There are 3 nested groupings, the coarsest first. Each group lies inside one group of the grouping before and may be the whole of it. The rows also spread widely along 15 directions, which tell nothing about the answers.
In the rows, zero is written as 128.
Known rows, each followed by its group in each grouping:
[107 113 149 108 168 151 162 137 190 121 131 129 213 160 120 173 149 142
 198 106 128 141 121  95 140 107 146 130 138 120 149 156 140 106  59 156
 102 176 117] -> k888 k118 k915
[146  92 140 132 115 149 167 145 144 146 107 103 155 162 150 126 124 119
 182  74 161 160 117 118 125 115 130  94 121 145 157 124 125 116  61 175
  93 140 130] -> k888 k598 k604
[188 129 112 144 124 154 111 111  84 127 130 166  90  94 140 153 111  86
 119 139 120 143 139 145 192 126 124 106 124 128 126  73  80 146 197 117
 137 102 136] -> k922 k55 k137
[110 110 141 167 135 158 160 169 176 126 132  99 131 124 149 149 137  93
 165 101 161 112  93 128 142 112 129 119 110 120 145 125 100 167 124 112
 158 152 159] -> k922 k55 k682
[158 157 152 104 136 145 148 148 122  82 159  94 139 168 135 140 155 173
 130 165 152  75 165 158 113 153 152 100 104 134 123 130 125 148 115 124
 113 115  66] -> k460 k712 k623
[119  95  79 141 141 133 100 117 138 133 123 147  98 120 134 101  59 127
 110 155 137 113 137 125 122 129 107 133 113 141 105  89 166 129 185 109
 158 165 221] -> k460 k712 k490
[101 109 130 144 156 146 173 104 141 124 149 127 104  82 119 134 156 146
 122 122 130 154 138 145 162 132 149 137 135  97 172 122 127 164 151 100
 119 136 145] -> k888 k118 k353
[104 156 155 161 106 124 124 135 166 144 123 105 123 136 120 121 116  94
 129  75 166 117 116 123 105 112 111 100 149 132 126 113  98 107 100 149
 112 158 178] -> k922 k25 k575
[111 159 121 133 115 111 134 105  94 120  71 147 169  82  93 123 143 101
 179 119 114 141 130  73 173 103 109 119 129 144 142 113 101  72 135 108
 103 153 115] -> k922 k756 k904
[176 167 168 118 150  94  75 175 157 114 139  63 162 127 133 139  90  95
 114 103 110 122  58  85  81 124 129 146 113 140  96 168  93 126 115 145
 139 165 115] -> k922 k735 k455
[188 135 144 161  93  99 184 104 111 169 137 128  78 113 130 132 129 112
 106 101 139 185 148 159 116  80 144  79 110 138 172  82 107 142 113 103
  95  99  66] -> k460 k432 k782
[141 141 148 115 119 120 147 120 104  97 131  89 137  92  96 123 144 152
 183 153 160  98 125  55 174 150 125 102  64 134 164 124 105 136 154  82
 135 190 111] -> k5 k984 k761
[129 125 147 132 139 108  71 131 166 143 109 193 162 125 122 169 148 105
 162  84 169 158 124  95 146 153 103 147 198  92 148 136 133 100 130 174
 175 195 152] -> k5 k115 k547
[133 144 120 146 161 104  95 155  91 137  69 168 171 135 117 104 103 129
 146 143 131  99 154 120 135 143  97 166 129 130 106 150 134 102 117 130
 134 232 102] -> k888 k11 k850
[149 125 118 139 112 152 141 108 117 135 127 166 110 146 131 149 127 124
 143 132 131 147 167 157 159 106 131  86 134 147 139  80 123 114 127 144
 101 113 109] -> k922 k735 k545
[112 124 142 124 140 117 161  78  65  83 104 122 133  69 105 118 142 174
  79 123 169 111 171 119 123 203 147 122 100  97 157 148  83 114 122 124
 121 131 119] -> k5 k984 k350
[120 176 177 132 107 160 110 122 152 130 178  81  70 172 120 131 121 145
 127 120 165 100 160 148 144 155 136  63 138 141 141 117  83 149 107 173
  92 171 123] -> k922 k735 k247
[152 110 139 156 157 141 138 157 119 130 143 102 107 105 134 117 107 145
 120 109 179 108 117 129 138 161 127 133  85 121 151 132 113 187 134 101
 161 187 160] -> k922 k756 k16
[ 85 100 121 174 158 125 159  99  76 158  85 104 104  88 124  77  73 135
  92  75 136 168 158 145 125 147 129 127 102 135 159 159  87 130  67 153
  85 180 120] -> k922 k756 k226
[ 94 138 123 142 141  99 113 143  85 123  93  71 103  89 110  40 126 160
 147 129 134 122 132 110 143 168 105 142 107 145 160 161 138 136 147 126
 119 213 115] -> k888 k118 k970
[113  77 157  73 141 141 148 103 186  90 158  83 145 138 131 176 170 159
 130 129 144 163 105  99 104 163 171 120 126 122 183 166 141 127  98 177
 139 109 121] -> k888 k11 k6
[198 157 162 117 126 103 124 133 159 136 167 143 121 114 112 163 167 136
 126 121 149 144 110 112 128 116 141 130 146 108 155  98 137 152 160  95
 142 148 123] -> k888 k598 k768
[141 178 139 120  88  83 116  97 129 135  95 136 149 114  96 115 120  97
 125 103 121 135 121  89 101 101 114 107 154 145 113  89 112  48 129 131
  73 125 154] -> k888 k598 k531
[149 157 149 137 126 135 113 150 185 135 159 137 130 154 133 149 140 125
 122  83 158 117 122 156 104 112 120 118 173 122 114  96 137 130 126 141
 124 127 172] -> k922 k756 k226
[115 116 130 109 151 134 135 126 199 127 135 172 176 178 128 176 161 149
 145 111 139 149 145 149  99 107 136 134 174 129 138 129 175  99  80 160
 124 140 112] -> k922 k756 k16
[170 188 135 122 105  88  85 119 128 143 132 154  91 118 109 118 150 124
 106 124 109 155 151 156 125 105 115 113 175 147 129  89 138 104 171 131
 102 125  84] -> k922 k55 k682
[210 131 157 147 108 125 184 183 132  95 136  87 181 139 150 152 145 107
 153 100 186  73  79 105  93 120 140 101  69 126 120 100  94 139 108  91
 136  89 153] -> k888 k118 k970
[180 115 128 118 137 135  96 152 136 149 147 117 101 113 131 122 130 122
 189 127 122 167 100 104 197 117 108 127 130 138 159 106 153 163 186 126
 145 176 143] -> k888 k11 k6
[114  68 127 112 136 112 134 114 173 117 139 111 104 131 140 142 157 159
 114 127 163 176 113 128  92 159 150 135 126 137 196 157 171 149 118 154
 175 142 109] -> k922 k756 k16
[130 126 137 120 105 150 123 120 130  77 133 119 110 156 156 183 146 100
 113 183 139  99 144 149 123 158 158  94 113 138 129 129  73 132 142 150
 154  88  72] -> k922 k55 k682
[168 161 130 131  89 108 106 139 119  82 133 100  98  82 134 137 168  88
 119 136 129 116  83 126 128 129 122 121 137 132 126  94 102 133 218  96
 160  61 141] -> k922 k756 k226
[103 126 125 127 174 122 153 123 104 128 112  87 124  79 119  85 128 150
  97  93  77 171 136 164 127 127 135 156 138 116 139 159 133 131 117 141
  74 124 113] -> k888 k11 k6
[115 118  99 131 154 103 106 170 155 153 112 111 113 133 123  48 126 169
 150 108 113 148 125 157 113 108  87 167 154 149 130 128 227 125 148 134
 114 193 153] -> k888 k11 k850
[142 167 155 127 131 116 105 116 110 131 132 146 117  94  93 124 164 156
 151 119 162 132 149  98 176 155 117 122 147 121 172 120 120 132 152 114
 134 199 115] -> k922 k756 k904
[121 109 170 100 146 123 149  97 170  98 143 118 155 102 121 182 174 135
  88  96 144 163 107 114  94 161 166 142 158  88 164 159 109 114 101 158
 131  94 135] -> k888 k11 k850
[137 108 145 124 160 135 148 149 161 111 121 112 177 109 148 159 152 110
 143  76 130 161  93 126 116 120 139 146 153 101 141 151 125 131 106 147
 141  96 131] -> k460 k712 k623
[171 180 152 124 151 100 132 128 141 154 158 103 118 111 116 118 119 135
  85  86  83 178 139 166  97  86 141 126 160 124 122 124 132 131 111 130
  65 117  76] -> k460 k712 k490
[171  83 146 121 135 146 129 149 166 110 160  96 114 133 157 155 131 132
 112 111 186 123  85 123 103 170 147 130 117 111 149 126 129 170 143 142
 176 121 189] -> k888 k598 k531
[167 125 112 129 139 154  94 153 113 114 139 101 111 144 148 133  78 100
 168 176 106 105 117 111 181 132 122 117  90 150 106 115 103 160 173 128
 138 166 131] -> k888 k118 k970
[211 130 137 132 113 104 113 169 157 162 139 134 132 190 146 113 105 131
 131  93 155 133 125 157  76  98 110 110 137 157 109  89 172 115 104 157
 109 142 141] -> k888 k11 k6
[110  93  96 124 167 121 166 146 120 112  95  99 160  93 126 107 125 145
 174 150  98 141 113 101 146 105 127 153  78 142 151 153 162 134 135  85
 138 163  96] -> k460 k432 k782
[140 122  91 135 138 156 162 137 104 129 132 137 105  91 112  86 156 175
 183 120 131 130 145 147 201 103 103 113 113 142 157  65 183 149 191  77
 108 136 172] -> k922 k735 k247
[149 124 124 132 151 115 175 118  98 130 129 134 115  65 102 108 163 181
 135 124 143 144 147 128 159 126 133 133 102 112 183 111 158 154 158  60
 130 150 107] -> k460 k432 k782

New rows, each followed by its group in each grouping:
[145 150 116 106 131 126  93 118  86 112 114  96 120  93 104 101  88 114
 164 173  80 125 118  75 192 126 110 124  92 153 119 116 107 118 183 109
 105 176 126] -> k888 k11 k850
[142 148 166 147 127 105 161 119 130 124 146 109 106  93 125 142 175 135
  63  81 157 153 130 168  86 138 152 122 148 101 165 134 101 144 110 125
 120  93 102] -> k922 k25 k575
[134 192 137 124 110 113 102  95  94 119 108 126 118 103 103 115 118 101
 100 122  95 132 152 131 137 122 123 100 149 144 108 111  74  83 144 142
  71 115 101] -> k922 k55 k137
[208 123 139 122 173 109 139 173 169 129 155 121 178 159 151 169 113 134
  98 104 111 145  98 156  62  87 151 150 111 134 105 135 151 141  85 128
 125 113  87] -> k922 k735 k455
[208 142 131 105 171  92 134 168 128  97 113 136 225 110 128 154 130 133
 102  96 118 118  83 115  68 112 134 171 111 124  92 135 147 105 112  99
 136  99 124] -> k922 k756 k16
[ 38 135 126 121 172 163 140 112 168  94 141  87 135 106 112 116 103 146
 115 133 111  96 138 127 125 137 133 138 131 111 106 144 126 128 131 123
 106 150 198] -> k460 k712 k623
[ 98 130 114 129 109 104  86 104 162 136 116 124  91 126 117 112  94  94
 120 149 100 146 119 112 117 109 108 129 149 147 117 111 139  97 166 143
 122 160 164] -> k888 k11 k850
[116 155 138 103 158 125 132 141 185 110 133 118 185 128 110 153 146 127
 147 123  96 119 102 110 111  97 134 154 154 116 106 133 148 105 127 115
 104 140 147] -> k888 k598 k531
[122 155 165 164 104 126 176 132 120 108 130 102 125 126 119 120 151 134
 127 124 194  66 143 126 111 152 141  96 100 115 144 114  81 136 114  97
 115 148 137] -> k888 k118 k353
[ 55 161 159 155 130 113 116 103 119 114 102 108 117  84  97 111 127 110
 123 136 147  98 136  84 145 174 127 131 135 105 145 162  63 117 136 125
 127 210 142] -> k888 k118 k353
[176 107 132 113  93 123 141 140 157 114 141 116 130 144 132 154 157 132
 182 147 173 129 104  88 137 117 135  87  83 162 172  94 145 134 144 106
 161 136 113] -> k922 k55 k682
[124  69  94 135 112 128 127  99 139  97 113 141  97 109 157 157 114  88
  81 157 136 140 108 136 102 143 141 125 111 136 135 108 116 126 178 131
 181  72 164] -> k922 k55 k137
[220 150 122 131 129 111  89 160 113 151 123 131 136 155 149 124  87 101
 129  93 104 159 121 156 114  91 109 118 140 162  95 101 129 116 119 161
 100 121  97] -> k922 k756 k226
[106  60 119 162 155 145 138 144 145 148 111  94  90 139 179 122  94 101
 105 101 129 176 115 177 109 145 141 147 136 121 148 169 115 169 101 187
 145 146 125] -> k888 k598 k531
[155 135 109  91 165 110 103 138 109  81  84 157 217 126 123 145 117 132
 118 155 106  90 119 103  96 147 127 172 127 124  76 143 143  73 138 127
 131 133 139] -> k888 k598 k531
[132 102 123 140 157 139 172 122 103 127 135 108  96  60 117  92 151 170
 124 102 137 156 128 141 169 142 127 141 114 107 177 116 147 168 164  92
 118 137 162] -> k888 k11 k850
[118 129 105 106 191 122  81 112  72 104  86 120 157  60 120  95  90 134
  69  86  81 156 122 131 124 166 116 177 154 116  97 166 119  90 141 173
 109 120 166] -> k922 k25 k575
[192 150 152 115  99  86  74 124  88 114  77 159 174 136 127 147 127  98
 152 111 163 133 132  81 128 163 108 113 144 133 123 134  87  68 117 182
 141 156  81] -> k5 k984 k350
[186 111 137 120 142 108 126 150 158 120 151 120 136 102 129 154 155 139
 137 110 155 151  80 101 119 126 134 143 116 126 165 122 154 159 155  99
 175 137 138] -> k922 k756 k226
[ 91 156 151 110 135 183 121 129 187  90 182  74 105 128 123 159 148 126
 146 128 120 100 110 129 162 132 139 100 146 120 125 116 101 150 159 141
 114 119 179] -> k922 k735 k247
[139 138 116 111 160 130 137 132 129 108 104 178 204 181 127 142 114 166
 121 143 141  85 184 151  82 126 130 130 130 134  86 122 163  76  79 138
 102 139 115] -> k460 k712 k623
[ 33 109 127 111 142 109 129  89 176  85 108 117 140  79 102 144 161 129
 132 146 122 138 114  84 125 154 134 157 147 101 159 168 131 104 155 128
 163 160 143] -> k5 k984 k350
[101  82 132 124 156 162 145 166 176  90 143  79 142 154 153 174 145 119
 203 192 134 105  95  95 163 144 153 137  80 128 163 173 118 185 132 119
 185 189  92] -> k888 k118 k970
[180 137 117 142 108  82  51 174 123 139  80 128 138 117 148 109 118  56
 175 102 111 161  68  97 138 112  84 149 166 146 115 123 129 103 178 160
 160 150 134] -> k888 k118 k970
[148 120 100  78 123 127  55 118 119 102  84 180 178 148 120 147 135 122
 199 160 125 138 131  73 173 144  98 128 154 165 126 116 160  63 161 169
 154 160 124] -> k922 k756 k16
[140 122 124 148 123 153 149 149 141 121 130 132 124 168 157 161 133 106
 140 144 120 124 140 176 127 101 141 105 124 144 124 115 115 140 113 144
 123 106  79] -> k922 k735 k545
[102 121 128 106 124  82  98 128 208  91 111 137 177 163 129 182 133  92
 107 186 112 106  93  96  44 120 139 165 142 132 100 158 146  80 128 136
 175 141 116] -> k888 k11 k850
[181 122 126 108 120 177 172 117 126 119 172 120 101 162 140 154 152 159
 150 140 129 147 167 177 170 105 153  65 108 156 155  77 131 151 127 133
  79  79  80] -> k922 k55 k137
[193 174 150 127 120  99 105 136  86 118 131 100 123 112 107 109  91 138
 102 133 150  91 123  96 115 148 125 104  76 150 115 115  92 124 139 108
 117 164 123] -> k922 k735 k247
[ 99 105 108 155 178 115 144 146 153 139 112 149 135  95 125 143 122 105
 136 162  86 140 116 130 144  96 127 184 117 110 134 145 145 159 158  75
 160 190 115] -> k888 k11 k6
[138 128  99 132 118  75 102 116 140 104 112 160 119  91 125 148 127  95
  93 158 110 132 110 120  94 121 119 151 134 116 113 105 141 107 201  96
 171 106 143] -> k5 k115 k547
[ 88 182 150 138 103 131 140 114 190 147 154 112 113 179 105 130 118 127
 154 143 133 106 170 133 114  83 128  75 145 151 125  99 128 110  99 123
  75 182 111] -> k460 k712 k490
[ 80 129 137 116 192 181 115 112 115 110 142  86 116  95 118 136 100 142
 132 133  91 137 139 121 197 166 142 136 121 116 139 173  79 159 126 160
 107 183 126] -> k922 k735 k247
[ 62 131 124 151 120 154 134 104 155 108 139 149  72  94 117 148 181 126
 134 150 145 116 145 149 174 146 129 121 164 102 165 104 118 151 195 107
 161 136 163] -> k922 k735 k247
[157  85 121 107 135  92 152 135 169 122 118 123 161 150 143 174 150 111
 153 166  91 187  96 114  99  86 153 149 107 147 159 156 160 123 109 127
 146 126  29] -> k888 k11 k850
[ 46 137 127 140 137 137  96  89 124 125  99 109  99 105 118 122  97  92
 131 139  88 157 140 109 162 139 126 120 147 140 139 159  74 104 126 176
 108 178 112] -> k922 k735 k455
[160 106 116 138 146  98 135 130  95 107  93 144 159  83 127 116 112 135
 102 107 161 111 120 110 105 156 117 151  99 109 120 123 127 116 147 104
 156 139 164] -> k5 k984 k350
[173  92  98 107 106 119 109 146 155 121 141  76  94 149 150 114  94 118
 149 166 117 139  80 107 114 108 127 116  85 174 127 100 168 145 180 122
 146 130 153] -> k888 k598 k531
[ 87 119 143 155 127 138 130 138 144 134 114  67 112 131 136 125 106  95
 169 120 137 146 110  98 149 127 128 112 102 150 162 163  82 146  94 154
 132 197 100] -> k922 k756 k904
[122  96 137 100 160 179 161 108 159  73 146 143 192 126 131 220 145 127
 136 146 152 104 118  97 144 146 163 120 106 103 135 129  97 123 113 123
 154 102 165] -> k922 k25 k575
[156 164 134 113 163 133  65 144 129 117 137 117 124  86 124 148 120  90
 138 136  73 149  96 111 186 124 118 152 150 123 113 138  96 148 193 130
 144 156 112] -> k922 k55 k137
[159 189 128 170 152 104 127 177  54 134  72 135 159 105 118 104 110  98
 155 160 101  80 142 127 162 117 110 161  95 126  96 142  81 138 143  70
 115 213  51] -> k888 k598 k531
[168 161 124 119 178 104 122 148  92 136  97 137 195  86  96 101 110 150
 151  92 103 138 122  95 150 109 108 157 110 139 119 132 144 107 118  98
  97 186 119] -> k922 k756 k16
[176 142 107 102 137 139 125 123 108  78 130 175 162 122 125 155 160 152
 113 142 141  89 146 144 125 139 128 128 138 125 102  79 148 100 175 106
 135  69 165] -> k922 k756 k904
[169 121 129 111 158 112 110 112  84  90 119 176 148  87 112 149 142 169
  88 152 179  97 143 104 127 201 138 150 102 109 145 129 125 131 163  97
 182 157 140] -> k922 k756 k16
[140  98  95 112 167 124 122 131 177 141 142 162 145 164 137 133 109 154
 119 138  97 155 140 163 101  94 133 155 152 138 112 116 205 118 130 141
 113 143 140] -> k888 k118 k353
[158  90 108 151 149 101 115 173 140 144 107  94 122 134 165 122  96  94
 137 119 105 178  84 137 105  99 122 155 105 158 138 158 141 157 120 141
 163 157  80] -> k922 k756 k904
[143 126 142 141 131 120 154 154 178 135 173  68  88 115 134 130 154 130
 135 109 124 165  89 141 119  91 140 125 115 137 170 124 144 184 143  98
 136 132 109] -> k922 k756 k904
[125 113 157 166 164 177 185 131 156 136 160 101 121 110 140 161 101 113
  95  73 157 125 121 151 135 124 155 106 100 101 140 122  64 178  88 119
 113 131 175] -> k922 k55 k137
[198 113 142 108 112 103 119 125  97 104 100 153 175 149 129 157 126 130
 140 159 177 105 131  78 113 166 134 115  87 142 139 128 113  97 113 136
 154 155  97] -> k888 k11 k850
[145 141 102 175 120  88 128 177 131 154  87 145 139 135 130  75 118 109
 163 111 134 110 119 138 108  84  87 144 132 147 111  97 168 113 144  97
 125 178 147] -> k888 k118 k970
[ 79 162 146 142 146 105 163 130 102 106  89 122 156 113 106  94 171 171
 123 120 155 100 179 148 103 155 130 134 137 114 150 165 128 107  88 123
 103 162  67] -> k460 k712 k623
[151 121 120 144 191 148 112 129  66 118  97 152 150  81 143 148  84 105
  94 118 101 133 142 146 160 157 133 164 127  91 104 156  73 142 136 136
 141 140 116] -> k460 k432 k782
[ 71 140 114 149 132 119 151 147 110  60  77 109 175 108 121 129 126 113
 123 180 139  29 116 100  96 151 128 142  68 131  97 149  89 102 142  77
 159 146 142] -> k922 k735 k247
[135 191 163 161 149 128 126 167 140 133 136 116 132  97 121 124 151 105
 140  88 129 116 123 148 149 111 115 141 166  93 118 126  99 155 144 103
 124 152 126] -> k460 k712 k623
[124 116 114 161 146 142 150 146  99 135 100 133 128 136 144 111  98 116
 124 130 121 111 157 170 130 120 120 129 113 129 111 124 111 131 114 132
 105 147 125] -> k888 k11 k6
[122 135 107  97 148 109  86 118 139  95  96 191 173 142 125 190 151 109
 139 208  81 128 149 120 134 126 140 158 144 139 118 152 134  91 150 131
 163 151  34] -> k922 k55 k682
[108 143 139 102 108  98  59 100 183 137 140 123  91 131 106 110 147 133
 150 119 130 173 121  96 135 141 111 121 196 143 164 122 166  97 163 179
 126 178 152] -> k888 k118 k970
[131 100 145 142 127 144 204 148  97  69 100 120 177 139 144 151 176 150
 134 156 197  56 143 135 105 174 152 118  69 108 148 142  97 134  99  99
 152 111 102] -> k888 k11 k850
[130 141 127 134  86 143 182 112 112 101 116 147 129 146 119 148 178 137
 171 178 165  81 165 123 151 126 139  83 104 137 151  81 115 114 147  86
 113 120 106] -> k888 k598 k531
[151 109 125 149 110 113 162  72  71 129 123 145  60  62 120 121 143 131
  76 135 142 169 156 147 150 150 145 115 114 112 180  96  98 145 174 100
 123  97 120] -> k888 k11 k850
[158 145 157 141  68  99 133 126 153 151 121 121 112 193 135 131 127 111
 134 120 178 127 143 132  78 118 132  75 134 159 143 103 115 100  83 163
 102 151  94] -> k888 k598 k531
[165 196 166 162  97 105 141 134 150 162 145 138 113 174 121 146 130 106
 116 100 136 132 162 175  95  76 130  84 152 147 122  94  96 117  79 131
  72 137  59] -> k922 k756 k226
[157 145 121 157 121 144 131 155 128 116 147  89  97 112 145 127  97  75
 144 149 103 102  95 129 162  99 123 118 101 132  99  92  90 167 191  87
 125 122 160] -> k888 k118 k353
[148 151 127 123 146 100 102 125 146 117 110 163 182 129 115 165  92  99
 118 140 107 107 127 101 106 108 120 147 131 119  77 122 114  89 133 119
 133 160 130] -> k5 k984 k350
